The rows are grouped in 2 ways, from coarse to fine. Each group lies inside one group of the grouping before and may be the whole of it. The rows also spread widely along 2 directions, which tell nothing about the answers.
Some rows, each with its group in each grouping after it:
[ 13   7   3  -5   8   4   5 -15 -25  -3   6  18 -10  -1   9  -6  10 -19
  -6   1 -15 -30 -17  10   7  -4  10]	k985 fen
[  2  14   0   7   3   0  12 -13  -3   3 -17 -16  -5   0  -5   4  15   7
  -8  -6 -14   4  -6 -11   6 -17   6]	k356 Nof
[  0  -7   5  -7  13  15   3 -12 -24  -9  -7   7   9   9  20  -3   5 -25
  -6  -6 -28 -12  -7   8   6  -9  12]	k985 nup
[  9   8 -11  14  10  14  -5  10  -8  -7  18   5  -8  13   8 -19  -4 -14
 -17 -14   3   4 -10  -8  -9  -7  19]	k50 dif
[ 10 -17   9  21   9   8   3  19  -6  -9  -6   3  23  19   8  -2   8  -6
 -19  -1 -25  -2  -2  19   8 -17   3]	k50 fomiv
[ -4   9  -7  -9  13   3   7 -15 -22  -6   1   6 -10  -2  12   0  -2 -16
   2 -10  -9  -1  -5  16   7  -7  11]	k985 fov
[ 12   4  21  21   4  -8  11  -6  -5   3 -22 -12  -1  21  -2   3  28   6
   2  15 -15  13   5 -10  31 -18 -17]	k356 bes
[  4  23 -17  -5  35   1  12  17 -13  15  28 -13  29  12   4 -10  -9 -17
 -29 -28  -1 -15 -11  22 -23  -3  37]	k50 danu
[  8  21 -20 -15  -4   0  10 -37   5  -4 -15  -8 -45   2   4  -7  -7  21
 -13   0  18  17  11 -34  -8  11  27]	k356 kabun
[ -1   1  -8   0 -20  11 -20  -7  16   3  -4  -6 -19 -19   9  11  12   4
  -2   8  15   9   3 -20  15  12   1]	k506 tinen
[ 13   8   1 -17 -13 -11  -6  14  11  16   4 -20  -6  -9  -8  -6   8  12
 -11  -1  10 -18  16  -7   5  -1  14]	k506 Gil
[ -1  27 -12 -26  16  16  12 -37 -13  -2   4  14 -48 -15   9  -3 -15  -6
  -3   2  21  -9 -11  -8 -10  13  20]	k985 furuk
[ 23  17 -24  -8  24   2   0  13 -16   3  24 -13  13  25   8 -15   2  -8
 -26 -19   6 -10   4   7  -4 -12  14]	k50 zit
[ 10   3   2  14 -12  16   5 -24 -10   6 -27  -4 -30   8  -1  -2   9  21
  -5   9   6  13   8 -21   5  -3  15]	k356 Degu
[  0 -15  33  15  37 -10  14  17 -37   1  -8   1  49  22  17   7  23 -22
   7  -4 -46  -8  -9  46  28 -41  -7]	k985 fov
[  2 -21   5  15 -21  37  -1 -23 -23 -24 -28  28 -24  15  29   6  27  -5
  -4  18 -22   9   7  -7  35  11 -20]	k985 nup
[  9  14  -5   9  -7  26   1 -13  -8 -12   4   9  -9   7  13 -20  -1   8
 -21   1  10   3  -9  -7  -3   4  14]	k50 fomiv
[ 11   9   4  -1  -9   6   0 -10 -11  -1 -22  -7 -20  11 -15   7  20   9
   3   2 -16   5  -5 -13  24  -6   3]	k356 Nof
[  3  37 -21 -24  -4  11   3 -36   2   3  -2  -4 -53  -6  -7 -17  -4   7
  -7  -9  20   6  -3 -29  -8  10  23]	k356 Nof
[  5  35 -14 -20  -1   4   4 -24  -3   2  -1 -20 -36  -9 -14  -9  -1  11
  -5 -14  12   0  -7 -26 -14   8  34]	k356 Nof

New rows. What belongs after each?
[  2  36 -27 -43  13  10  -2 -41 -17   4  30  12 -37 -16   8 -21 -22 -17
 -18 -10  11 -26 -14 -13 -18  30  35]	k985 fen
[ 10  15   8   5   6  -3   2 -11   0   2 -19 -17  -9   5  -8  -3  24   7
  -3  -4  -3   9   4 -16  15  -8 -10]	k356 bes
[ 10 -13   7  27 -22  -2   8 -14 -11 -20 -47   2 -13  19   5  13  21  23
   8  14 -15  26  14 -11  35  -5 -12]	k356 kabun
[  9   4 -19  13  -7  18  -2   2 -11  -1   9   4 -23  17  10  -7  -5  -7
 -12  -6   7   5  -4  -4 -14  -2  15]	k50 dif
[  7 -12   8   5 -45  21 -13  -6  14  -3 -23  10 -39 -13   0   4  15  26
   1  19  25  15  29 -29  28  18  -8]	k506 Gil
[ 12  -7   3  32  -5  12   1  11 -15  -3   0   5  -7  30  12   0  10  -7
 -13   0 -15   7 -16  -3   4  -7  -1]	k50 dif
[ -2 -13   3  -2 -21  32   4 -25 -20 -15 -27  28 -34   4  23   3  12  -5
   2  11 -11  12  -5  -9  21  15 -10]	k985 nup
[  3  -3  -8  -2 -28  16 -17 -15  21  -9  -9   0 -44 -17   5   4   4  11
  -7   8  36  12   9 -25  10  22  12]	k506 tinen
[  0  23 -38  -9   7  16   1  -8  -6   2  11   3 -10  10   6  -8 -14  -6
 -19 -20  18  -8  -9  -5 -22   9  33]	k50 danu
[  0  -6  16   7 -21  -1 -13  12  14  14 -20  -2  -1  -9   8  -7  16  10
   4  15   4 -10  21  -3  23   1  -2]	k506 Gil
[  1 -10  -4  -9   4  17   7 -15 -19  -6   5   9  -2  10  17 -10   8 -16
  -1  -6 -26 -11 -12   0  13   6  10]	k985 nup
[  8  23  -8  -1  11  16   2  -3  -3   0  17   1  -9   3   2 -19  -3   1
 -23 -18   5  -8 -15  -6 -28   5  24]	k50 fomiv
[ -2 -10  -2   3  -9  32  -1 -27 -19  -7 -20  23 -32   5  28  -4   9  -7
  -5   5  -8   6   5 -10  24   2  -8]	k985 nup
[  9  -5   3  25 -28  11  11 -24  -3 -19 -34  -2 -30  21  12   7  13  23
  -8  20   2  28   8 -22  25   5  -2]	k356 kabun
[  6 -14   4  41 -14  29  -5   5 -10 -15  -8  14 -22  25  10  -2  16  -4
 -12  11  -7  20   3  -8  17  -9 -12]	k50 dif
[ 17  -8   0  14   2  19  -9   1  -2  -5 -12   1  16  14  13 -11  10  -5
 -20  -5 -13   8  -6   5  -1 -15   3]	k50 fomiv
[ 18  -5  12   2   2  16  -2 -17 -25 -10  -1  23 -15  -2   6  -4  -4  -8
  -4   6  -8 -12  -1   1  13  -5  -4]	k985 fen
[  5   9   1 -14  13 -18  -6  21  12  11  21 -22  18  -5  -6   1  16  -7
  -8 -21  -3 -13   2   9  -4  -7  29]	k506 tinen
[ 11  -7  15  10  12   7   1 -13 -28 -12  -5  17  -6   8   9   4   2 -17
   0  10 -12 -15  -7  11  26  -9 -12]	k985 fen
[  5 -13  -1   1  -4  30  -2 -23 -23 -15 -12  23 -15  10  25  -7  10 -11
  10   2 -18  -2  -1   0  24   2  -2]	k985 nup
[  1   9 -13 -17 -26  43  -2 -48  -9 -19 -23  32 -68  -5  29  -8  -3   6
  -5  17   8  10   4 -28  13  30  -2]	k985 nup
[ 12  11  12   3  18 -29   5   9 -13  14  -2 -24  29  15 -12  -4  16  -1
  -5 -15 -39  -8  -6  12  15 -34  12]	k356 Nof
[  8   1  23  22  13 -19  -1   2  -8   6 -16 -21  28  12  -1   2  28  -8
  -8  -6 -23   8  -9   0  24 -23 -14]	k356 bes
[  1  28 -11 -36  36  -7   7 -26 -14   7  30  -2  -2   8  11 -24 -13 -22
 -17 -27 -12 -29 -18   6 -23  -1  29]	k985 nup
[ 11  12  -1 -13 -20   4 -10   8  15  13   5  -6 -20  -8   4  -2   7  19
  -4   5  24  -7  16 -22   4   5  10]	k506 Gil
[  0 -11  21   6 -11  -6 -10  11  10   5  -1  -7   8  -9   7  14  24   2
   0  -6   0  -4  -1   5  18 -11   7]	k506 tinen
[ -1  11   4 -14  45 -11  11   8 -33   1  10  -4  30   8   9  -3  -2 -15
  -7 -23 -22 -24 -14  30  -1 -22  25]	k985 fov
